There are 10 hidden switches. A switch that is on adds its own fixed numbers to the row, and there is some noise. The rows also spread widely along 13 directions, which tell nothing about the answers.
In the rows, zero is written as 128.
Known rows, each followed by its switches (1 for on, 0 for off):
[123 167 102 104  90 131 156 134 109  93 131 113 173  94 174  85 159 132
 149 150 132 143 190 189 124  85 126 126 114 152 134 148]	1 0 0 1 1 0 0 1 0 1
[149 131 152 130 149 140 113 148 131 135 153 117  88 135 104 109 112 118
 116 130 173 115 124 124 115 159 162 131 151 111 143 136]	0 0 0 0 0 0 1 1 1 0
[146 128 177 114 100 173 186 138 191 167 163 104  84 204 155 150 109 166
 159 141 144 161 166 113 122  25  77 214 209  67  89 209]	0 1 0 0 0 1 1 0 1 0
[173 104  91 140 169 168 128 147 115 141 153 123 114  92 138  91 116 140
 144 103 135 125 155 169 109 163 174 124 142 138 147 131]	1 1 1 0 0 1 1 1 0 1
[ 78  60 138 194 104 110 172 177 140 146  96 130 113  46 155 163 106 163
 118 155  71 165 134  79 182 102 163 155  97 122 153  74]	0 0 1 0 1 0 0 1 0 1
[107 150 123 138 111 114 185  79 129 132 105 139 127 129  76 132  82 162
 120 124 154  90 114 131 118  65  86 157 119  97 106 137]	0 1 0 0 0 0 1 1 1 1
[163 130 118 131 148 147 144 107  98 150 149 134 129 117 117  97 101 162
 146 110 124 115 148 123  94 144 109 142 132 127 149 121]	0 0 0 0 0 0 1 0 0 0
[136 128  71 141 142 123 175 113 131 135 175 106 147 158 122 111 123 135
 141 153 181  74 150 176 109 151 107 140 167 126  94 142]	0 1 1 0 0 1 1 0 0 0
[159 145 127 109 149 136 121  58 102 162 145 127 160  96 153  94 117 165
 119 112 130 115 171 120 162 142  58  65 113 160 159 124]	1 1 0 0 1 1 0 0 0 0
[154 147 119 113 136 178 166 116 106 103 157 108 120  99 156  20 124 176
 167 145 122 146 183 221 128  82 199 134 130 137 120 166]	0 0 0 1 0 0 0 1 0 0
[125 152 151  99 139 150 151  91 127 127 165 116 131 123 113  85  91 160
 105 141 157 103 142 140 135 121 111 131 146 110 151 136]	0 0 1 0 0 1 0 1 1 0
[103 171 103 131 175 112 104 125 113 120 170 125 117 140  83 143 130 131
 146 141 118 120 127  90 162 148 104 109 143 121 106 121]	0 0 0 0 0 1 0 1 0 0
[153 137 162 107 135 163 115 139 111 121 144 119 122 108 135  95 126 129
 118 128 135 132 143 145 127 143 153 121 138 132 174 127]	1 0 0 1 0 0 0 1 0 0
[189  91 190 131  83 160 130 105 166 129  57 154  85 137 179 120 134 121
 118  84 137 180 132  97 118  61 124 136  86  90 181 138]	1 0 0 0 0 1 1 1 0 0
[119 109  86 152 152 142 128 164 114 123 123 139 123  70 125 110 127 131
 157 130 121 124 126 151 109 149 194 134 109 128 139 115]	0 0 0 1 0 1 0 1 1 0
[132 111 142 139 111 170 166 126 131  91 120 133 154 126 177 164 127 128
  99 132  59 138 132 124 150 113 144  97 173 134 193 103]	0 0 0 1 0 1 0 1 1 0
[ 54 172 102 152 128  81 173 111  67 132 127 134 194  63  56 170 104 156
 109 152  63  66  94 121 149 133  85 114 117 176 138  75]	0 1 0 1 0 0 1 1 0 0
[115 144 157 154 119 113 163 170 115 117 175  92 111 203  88 147 141  98
 123 182 146  89 123 140 116 143 126 157 195 132 108 146]	0 1 0 1 0 0 1 0 0 0
[ 87 143 141 101 119 141 138 168 141 134 148 116 135  88 120 157 132 139
 126 153 121 141 130 109 162 105 114 156 148 119 143 122]	1 1 1 1 0 0 0 1 1 0
[ 74 127 128 147 113  94 119 165 133 104 146 108 165 118 146 169 163  82
  96 183 132 114 125 135 184 159 161  90 141 157 146 103]	0 0 0 0 0 1 0 0 0 0
[112 106 140 156 105 119 155 107 130 112 111 130 116 124 141 127 132 140
 117 153 122 137 125 102 175  99 135 111 104 125 145 102]	0 0 0 0 0 0 0 0 1 0
[154  64 162 185 101 131 155 193 161 131  92 108  48 166 145 122 121 112
 132 146 179 131 135 155 101 107 200 173 140 103 111 165]	1 0 0 0 1 0 0 1 1 1
[108 130  98 127 143 141 127 116 147 107 101 151 122  94 122 131 133 133
 131 117 125 143 118 129 167  99 159 111  87 113 129 113]	1 0 1 1 0 1 0 1 0 0
[135 142 124 124 138 140 136 150 124 107 138 125  88 146  96 120 142 124
 143 129 138 137 125 116 128 114 130 146 137 112 123 135]	1 1 1 0 0 0 1 1 1 0
[113  85 152 151 109 117 117 211 137 168 125 120 110  55 112 134 115 108
 125 154 188 117 115 115 100 174 162 190 105 105 168 106]	1 0 0 0 0 1 1 1 1 0
[155 165 157  78 107 146 113 161 118 117 135 124 126 154 144 101 168 101
 159 116 140 154 162 134  64 112  94 173 137 121 155 168]	1 0 1 0 0 1 0 1 0 0
[142 141 102 119 158 166 124 142 146 162 118 155 129  98 121 147  86 142
 140  75 131 118 138 144  68 116 149 145 148 112 126 163]	0 0 0 1 1 1 1 1 1 1
[ 94 154 151 139 141 137 133 152 115 113 159 127 107 113  92 110 120 133
 127 158 115 149 141  97 167 121 155 139 114 110 135 120]	0 0 0 1 1 1 1 0 0 0
[155 146 112 132 128 116 112 141  87 114 116 144 127 118 113 106 151 105
 155 106 128 125 132 113  66 154 115 135 103 133 157 112]	0 0 0 0 0 0 1 1 0 0
[170 152 122 121 132 132 109  87 118  84  82 165 107 139  95  71 128  97
 117  92 204 114 129 131  89 132 128 109  57  88 155 125]	1 0 0 0 1 1 1 1 0 0

New rows, each followed by its switches (1 for on, 0 for off):
[126  58 117 176 147 118 116 180 168 173 108 131  76 109 123 143 121 115
 135 133 190 121 122 114 136 157 168 154  98 101 110 125]	1 1 1 0 1 1 0 0 0 0
[188 104 131 121 132 158 108 127 111 132 119 149 114 124 163  96 141 118
 152  97 140 147 149  98  70 158 117 131 115 113 188 113]	0 0 0 0 0 0 0 0 1 0
[129 128 147 123 159 161 111 177 107 106 146 137 141  89  98 126  93 105
  89 132 158  99 133 131 100 207 161 139 140  97 207  89]	1 0 0 0 1 1 0 1 0 0
[143 171 147 121 139 147 169 125  82 135 154 130  99 137  55  90  69 179
 153 118 134 117 156  98  72 108  61 209 134  82 134 137]	1 0 0 0 1 0 1 1 0 1
[169 157 160 109 105 173 191  98 104  89 118 133 149 199 140 118 108 140
 124 108  86 107 145 164  54  82  91 150 189 122 169 164]	0 0 0 0 0 1 0 1 1 0
[116 108 136 178 145 116 160 165 111 138 158 112  81 168  91 153 125 140
 156 156  82 126 117  73 128 144 105 167 164 120 115 114]	0 0 1 1 0 1 0 1 0 0
[102 201 105 107 150 153 158  99 132  74 123 144 124 199  84 161 121 142
 141 112  82 117 113 154 134  44 131 119 176 117  77 174]	0 0 0 1 0 0 0 1 1 0
[161  96 139 150 113 128 127 135 131 127 114 137  97 137 134 110 137 102
 124 127 173 126 122 103 101 150 142 134 108 108 160 111]	0 0 0 0 0 0 1 0 1 0
[129 153 138  88 114 159 141 143 116 101 101 149 165 101 138 111 125 125
 124 104 110 130 139 171  66 100 153 155 122 127 175 135]	0 0 1 0 0 0 0 1 0 0
[143  83 169 160 120 114 116 142 144 185 130 119  71 118 122 102 110 130
 135 145 207 131 145  78 127 148 104 164  88  90 135 128]	1 0 0 1 1 1 0 0 0 1
[108 167 159 113 119 109 121 154 133 139 151  97 116 140 127 135 141 131
 131 158 143 139 157 123 160 103 107 134 148 138 105 163]	1 0 0 0 1 0 0 1 0 0
[ 95 185 142 110 160 130 122 145  91  89 170 113 114 123  78  98 127 142
 116 155 109 133 144 120 176 136 144 114 132 136 136 121]	1 0 1 0 1 0 0 1 0 0
[145 143 127 105 139 143 112 140 129 142 147 128 125 147 114 127 133 118
 145 125 178 112 136 131  94 147 107 150 142 110 131 142]	1 0 0 1 0 0 0 0 0 0
[126 150 108 150 169 128 135  84  86 147 101 149 117 109  73 122  96 172
 147  95  73  99 103 130 132 111 121 103  98 160 114 130]	1 0 0 1 0 1 0 1 0 0
[147  99 130 158 154 120 107 116 138 151 133 130  91 148 117 127 126 117
 123 130 169 108 112 104 140 169 141 100 122 121 126 114]	0 0 0 1 0 0 0 0 0 0
[114 113 162 143 118 143 182 150 120 165 167  98 133 100 133  88  95 166
 133 176 147 108 169 162 124 120 132 176 149 122 132 149]	0 1 0 1 1 1 0 0 0 0
[ 90 163 131 125 171 164 146 133 139  72 155 130 104 176  77 156 109 128
 101 141  89 118 102 135 174 106 182 108 183 110 121 135]	0 0 1 1 0 1 0 1 1 0
[106 183 113 115 129 100 133 112 103 113 137 129 165 166  93 141 145 101
 117 130 122  86 117 143 105 133 101 111 137 164 120 142]	0 0 1 0 0 1 1 0 0 0
[133 135 160 143 118 138 170 128 124 131 143 105 122 160 100 130 102 133
 103 150 144  85 120 158 121 125 127 143 168 129 134 143]	1 0 0 1 0 1 1 1 0 0
[108 154 121 113 110 132 152 151 153 116 121 128 156 124 128 173 126 119
 110 133 153 117 141 146 134  99 112 143 154 108 126 139]	1 1 0 0 1 0 1 1 0 0
[152 115 123 165 172 144 135 135 130 162 179  92  44 161 110 102 110 169
 172 144 135 133 147 125 160 123 145 137 171 128  74 171]	1 0 0 1 0 1 0 1 1 1
[136 108  85 163 155 125 113 140 159 136  95 133  94 140 143 157 145 123
 154 110 128 132 118 158 153 105 182 101 125 142  80 161]	1 0 0 0 0 1 0 1 0 0
[120 135 144 134 111 124 152 137 125 129 110 129 108 158 126 119 141 130
 138 133 110 131 134 128 109  90 132 138 122 146 114 157]	0 0 1 1 1 0 0 0 1 0
[104 135 105 162 124  90 138 182 155 155 152  95 117 152 125 161 147 103
 144 168 165 101 139 155 123 137 146 140 166 143  65 171]	0 0 0 1 1 1 1 1 0 0
[135 137 143 125 145 149 124 141 119 126 137 124 113 123 105 122 115 133
 124 129 136 116 124 138 129 136 148 131 141 122 145 127]	1 0 0 1 0 0 0 1 0 0
[ 79 127 127 142 103 115 155 129 134  72 111 140 127  91 102 128 145 105
  92 166 140 128 101 107 184 112 160 113  88 106 160  71]	0 1 1 1 0 0 1 1 1 0
[128 131 165 136 132 117 106 164 122 147 117 128 109 127 102 154 108 113
 108 120 152 113 125 102 105 150 119 143 134 118 149 127]	1 0 0 0 1 0 0 1 0 1
[107 171 217  88 165 179 116 165 139 141 185 115  99 145  60 128  69 131
  98 137 162 111 128 132 113 121 148 187 196  70 147 167]	0 1 0 1 0 1 0 1 0 1
[137 138 139 119 163 158  87 131 144 105 108 156  91 162  93 141 124  98
 114 102 160 125 101 122 131 129 172 109 121 102 140 143]	1 0 0 0 0 1 0 0 1 0
[161  93  72 150 147 180 144 170 126 105 127 139 146 102 164 176 134 113
 130 102  92 127 133 145 112 163 171 107 181 134 176  94]	1 1 0 1 0 0 1 1 1 1
[123 144 100  96 117 142 115 162 152 116 140 119 152  82 138 118 143  98
 119 144 211 109 137 184 117 145 174 131 131 119 141 134]	1 0 0 1 0 0 1 1 1 0
[114 108 100 174 118 120 195 173 101 150 127 114 151 113 112 153 107 145
 152 155 112  78 139 160  82 142 103 180 156 138 119 126]	1 1 0 1 1 1 0 1 0 0
[130 141 125 137 143 139 132 165 117 143 134 130 129 122 124 168 122 138
 147 109  76 133 130 119 105 124 134 145 167 140 134 135]	0 0 0 0 0 0 1 1 0 0
[117 136 122 130 163 164 140 127 115 107 152 127 129  88 109  92  82 151
 110 134 135 107 138 175 140 135 198 119 143 117 152 129]	0 0 0 0 0 1 0 1 1 1
[132 125 111 141 117 106 145  74  98 149 114 138 193 105 153 142 124 136
 111 120 107  86 130 126 120 154  71  83 115 171 169  97]	0 0 0 0 0 1 0 0 0 0
[135 114 104 132 103 111 142 121 112 148 141 107 187  79 189 134 149 125
 117 150 131  96 147 152 123 171 109  82 149 182 169 101]	0 0 0 1 0 0 0 1 1 0
[134 151 123 117 144 119  94 142 114 132 144 124  77 114  98  86 145 134
 172 136 170 149 140  97 133 130 119 146  97 109 113 137]	1 0 0 0 0 0 0 1 1 0
[159 145  93 117 152 152 119 145 110 143 150 126 137 103 127  82 119 130
 146 110 173 107 167 186  81 156 162 131 128 144 125 155]	1 0 0 1 1 0 1 0 0 1
[151 121 217 121 146 170  92 185 162 154 134 112  69 161 146 150 117 120
 106 115 119 163 144 121 143 112 178 131 180 120 147 183]	1 0 0 0 1 1 0 1 0 0
[130 157  44 121 179 198 200 103 102  63 142 146 188 117 102 132  57 175
 105 112 107  61 141 213 109 142 162 107 190 114 152 108]	1 0 0 0 1 0 0 1 1 0
[145  87 118 153 145 169 182 147 146 173 188  87 108 138 150 145  92 178
 123 148 120 115 150 146 156 136 150 142 215 144 119 141]	1 0 1 1 0 0 1 0 1 1
[ 96 114  98 179 159 106 119 140 128 145  66 152 102  83 106 149 112 142
 136 106  88 118  99 145 146 102 207  91  82 162  93 143]	0 0 0 0 1 1 0 1 1 0
[136 109 130 155 169 157 148  81 106  89  85 152 119 102  85  65  88 128
  73 110 138  66  89 214 132 141 243  67  89 146 161 110]	0 1 1 1 0 1 0 1 0 0
[150  74 135 163 125 135 149 162 119 154 136 118 118 138 136 160 114 128
 123 142 137  99 123 106 103 181 115 149 166 129 166 101]	1 0 0 0 0 0 0 0 1 0
[113 133 129 121 121 144 135 174 127 119 158 119 150 110 144 126 138 109
 123 143 126 139 154 148 115 135 165 152 147 133 157 132]	0 0 1 0 0 1 1 0 0 1
[ 97 133 123 132  95 106 155 126 150 131 166  91 139 112 181 146 154 153
 139 183 124 158 163  98 208  92  89 117 155 132 116 124]	0 0 0 0 0 0 0 1 1 0
[ 92 130 135 142 114 127 142 160 136 108 103 139 130 101 128 157 121 120
 112 136 111 135 127 123 137 101 163 128 126 121 144 120]	0 0 0 1 1 0 0 1 1 1
[ 98 118 134 114  90 122 137 145 155 114  92 148 163 119 143 193 144 102
 101 129 134 135 113  93 136 108  98 146 114 107 169  92]	1 0 1 0 0 0 0 0 0 0
[134 155 146 119 122 123 119 115  87 118  98 145 159 125 134 124 136 114
 107 106  94 112 133 133  94 133 123  86 115 175 172 130]	0 0 0 0 1 0 0 0 1 0
[104 162 136  97 136 141 119  81 149 111 122 143 149 104 134 154 112 144
  89 120 122 132 120 109 193  92 123  75 132 118 152 115]	0 0 0 0 0 0 0 1 1 0
[107 133 167 105  84 123 137 122 138 111  93 144 143 120 121 127 127 110
  93 131 173 125 123 122 119  94 113 155  87 102 168 115]	1 0 1 0 0 0 0 0 0 1
[166  85 214 158 102 143 161 110 133 180  93 127  69 128 129 109  79 169
 108 110 121 130 116  99 106  87 128 159 125 116 164 140]	0 0 0 0 0 0 1 1 1 0
[108 167  98 132 148  75 105 112  77 170 147 117 160  49  96 113 122 152
 127 135 134  93 141 109 153 179  83  85  89 185 133  99]	1 0 0 0 1 0 1 1 0 0
[157 132 116 145 162 128 116 141  86 155 132 128  89 131 105  66 127 145
 184 114 129 119 141 159  72 138 164 148 110 154 102 163]	0 0 0 0 0 0 0 0 0 0
[108 124 104 139 141 152 141 155 126 113 124 139 150  86 141 156 123 139
 132 127  82 133 128 139 141 124 171 121 144 131 148 105]	0 0 0 1 0 0 0 1 0 0
[145 142 137 113 158 144 102 131 124 148 147 132 135 122 121 132 110 125
 126 109 145 109 136 124  98 163 118 126 153 119 155 132]	0 0 0 0 0 1 0 1 0 0
[110 136 124 139 153 136 147 123 124  86 126 139 110 140  69 110  88 123
  96 132 165  88 104 158 119 134 182 138 126  93 135 113]	0 0 1 0 0 0 0 1 0 1
[127 138 143 127 124 108 102 155 131 157 111 124 125 136 116 169 136 103
 123 115 148 105 114 134 102 134 122 127 142 151 123 149]	1 0 0 1 0 0 0 1 0 1
[131 124 127 128 175 154 111 118 109 146 115 159 132  94  77 142  76 138
 104  89 146  88 105 128 113 158 141 125 120 114 164 104]	1 1 0 0 0 0 0 0 0 1
[108 161 155 116  95  93 121 133 144 122 135 115 133 148 110 156 160  90
 116 156 182 120 127  97 151 117  65 137 125 109 130 130]	1 1 0 0 0 1 1 1 0 0
[131 119 130 152 136 119 152 120 111 145 127 131 119 133  73 138  98 134
 115 132 164  78 106 118 118 151 104 147 124 114 136 107]	1 1 0 0 0 0 1 0 0 0
[132 137 133 105 118 133 113 126 146 111 130 140 124 139 139  99 145  90
 119 129 193 130 150 120 102 135 125 125 104 101 149 136]	0 0 1 1 1 1 0 0 1 1
[114 192 153  86 183 175  96 161  84 107 160 133 131 100  76  90  93 138
 113 112 118 122 152 176 118 140 199 125 140 141 153 155]	1 0 0 0 1 0 0 0 0 1
[108 181 166 125 191 149 125 116 119 150 207  94  96 201  73 144  90 157
 116 143  94 103 132 137 175 118 140 107 219 151  82 185]	0 0 0 1 0 1 0 0 0 1
[127 156 137 122 138 130 105 153 129 120 127 128 112 136 103 140 140 107
 131 121 136 133 124 126 128 124 142 132 130 125 130 144]	1 0 0 0 0 1 1 1 0 0
[122 208 144  61 160 171 117 147 112 128 183 123 147 139 102 136 100 147
 143 109 110 127 156 139  86 109 105 161 204 116 136 174]	0 0 0 0 0 0 0 1 1 1
[ 94 121  71 163 121 109 159 159 135 137 101 118 137  99 142 126 143 143
 160 151 131 111 143 214 142  89 198 126 105 173  60 167]	1 0 0 1 1 0 0 0 0 0
[116 137 140 134 146 133 125 118 130 128 149 122 139 127 111 144 103 118
  92 137 147  92 119 135 141 155 138 105 156 123 150 118]	0 0 0 1 0 1 0 1 0 1
[127  96 142 164  92 129 195 105 112 142 102 121 140 104 140 127 104 163
 118 147 105  99 122 139 132 103 107 135 122 145 157 111]	1 0 0 1 0 1 0 1 1 0
[125 148  77 113 140 150 144 132 114 143 121 143 168  78 167 124 134 162
 170 105  82 141 171 168 113  87 135 118 130 162 115 159]	0 1 0 0 1 0 0 0 1 0
[136 128  90 137 113 112 139 127  94 163 145 115 166  96 166 117 163 145
 179 142 103 129 164 127 118 139  71 127 116 176 131 126]	1 0 0 1 0 1 0 0 0 0
[128 143 125 129 139 130 133 129 144 149 148 118 134 135 133 159 117 135
 127 125 124 120 136 128 135 122 118 124 168 129 121 146]	0 0 0 0 0 1 1 1 0 0
[144 111 132 152 124 112 142 118 114 129  97 131 120 139 126 119 128 123
 117 116 125  99 114 145  98 138 139 115 119 153 142 121]	0 0 1 0 0 0 0 1 0 0
[126 124 129 120 164 178  95 178 169 102 143 133 103 112 142 149 138 102
 119 129 149 161 145 126 176 137 190 110 148  87 146 127]	1 1 0 1 1 1 0 1 0 0
[115 142  89 137 146 135 146 141 112 107 160 118 129 141 104 135 120 135
 141 151 145 106 136 140 138 141 133 136 156 122 117 124]	1 0 0 0 0 0 0 0 1 1
[148 120  73 126 135 135 140 128 111 107 154 117 166 119 167  98 145 111
 124 136 157  95 156 187 100 177 160  95 151 163 150 119]	0 0 1 0 0 0 0 0 1 1
[147 148  93 113 177 187 137 115 105 124 100 172 110 112  86 107  87 178
 172  69  92 131 123 151  86  84 161 155 112 112 123 151]	1 0 0 0 0 0 0 0 1 0
[126 137 145 121 147 131 106 112 158 134  87 156 102 116  87 133 108 113
  88  96 179 114 105 122 141 114 146 110  87 101 135 134]	1 1 1 0 1 1 1 1 0 0
[134 115 128 136 131 139 156 124 155 190 160 105 109  77 162 103 101 189
 155 141 140 149 179 123 163  89 110 144 140 119 106 160]	0 1 0 0 1 1 1 1 1 0
[137  97 154 146 122 155 150 117 160 136 122 127 129 154 159 157 113 126
 101 131 127 118 126 134 144 115 147 114 160 119 148 132]	0 0 0 1 0 1 0 0 0 0
[157 142 171 128 136 122 117  79  83 124 149 110 104 120 107  61 112 140
 100 138 165 111 141 115 155 157 108  91 104 136 171 105]	1 0 0 0 0 0 0 1 0 1
[127 140 178 132 125 159 164 142 135  87 111 140 111 177  59 147  76 108
  77 126 165  82  92 147  91 120 150 173 156  69 163 128]	1 0 0 0 0 1 1 1 0 0
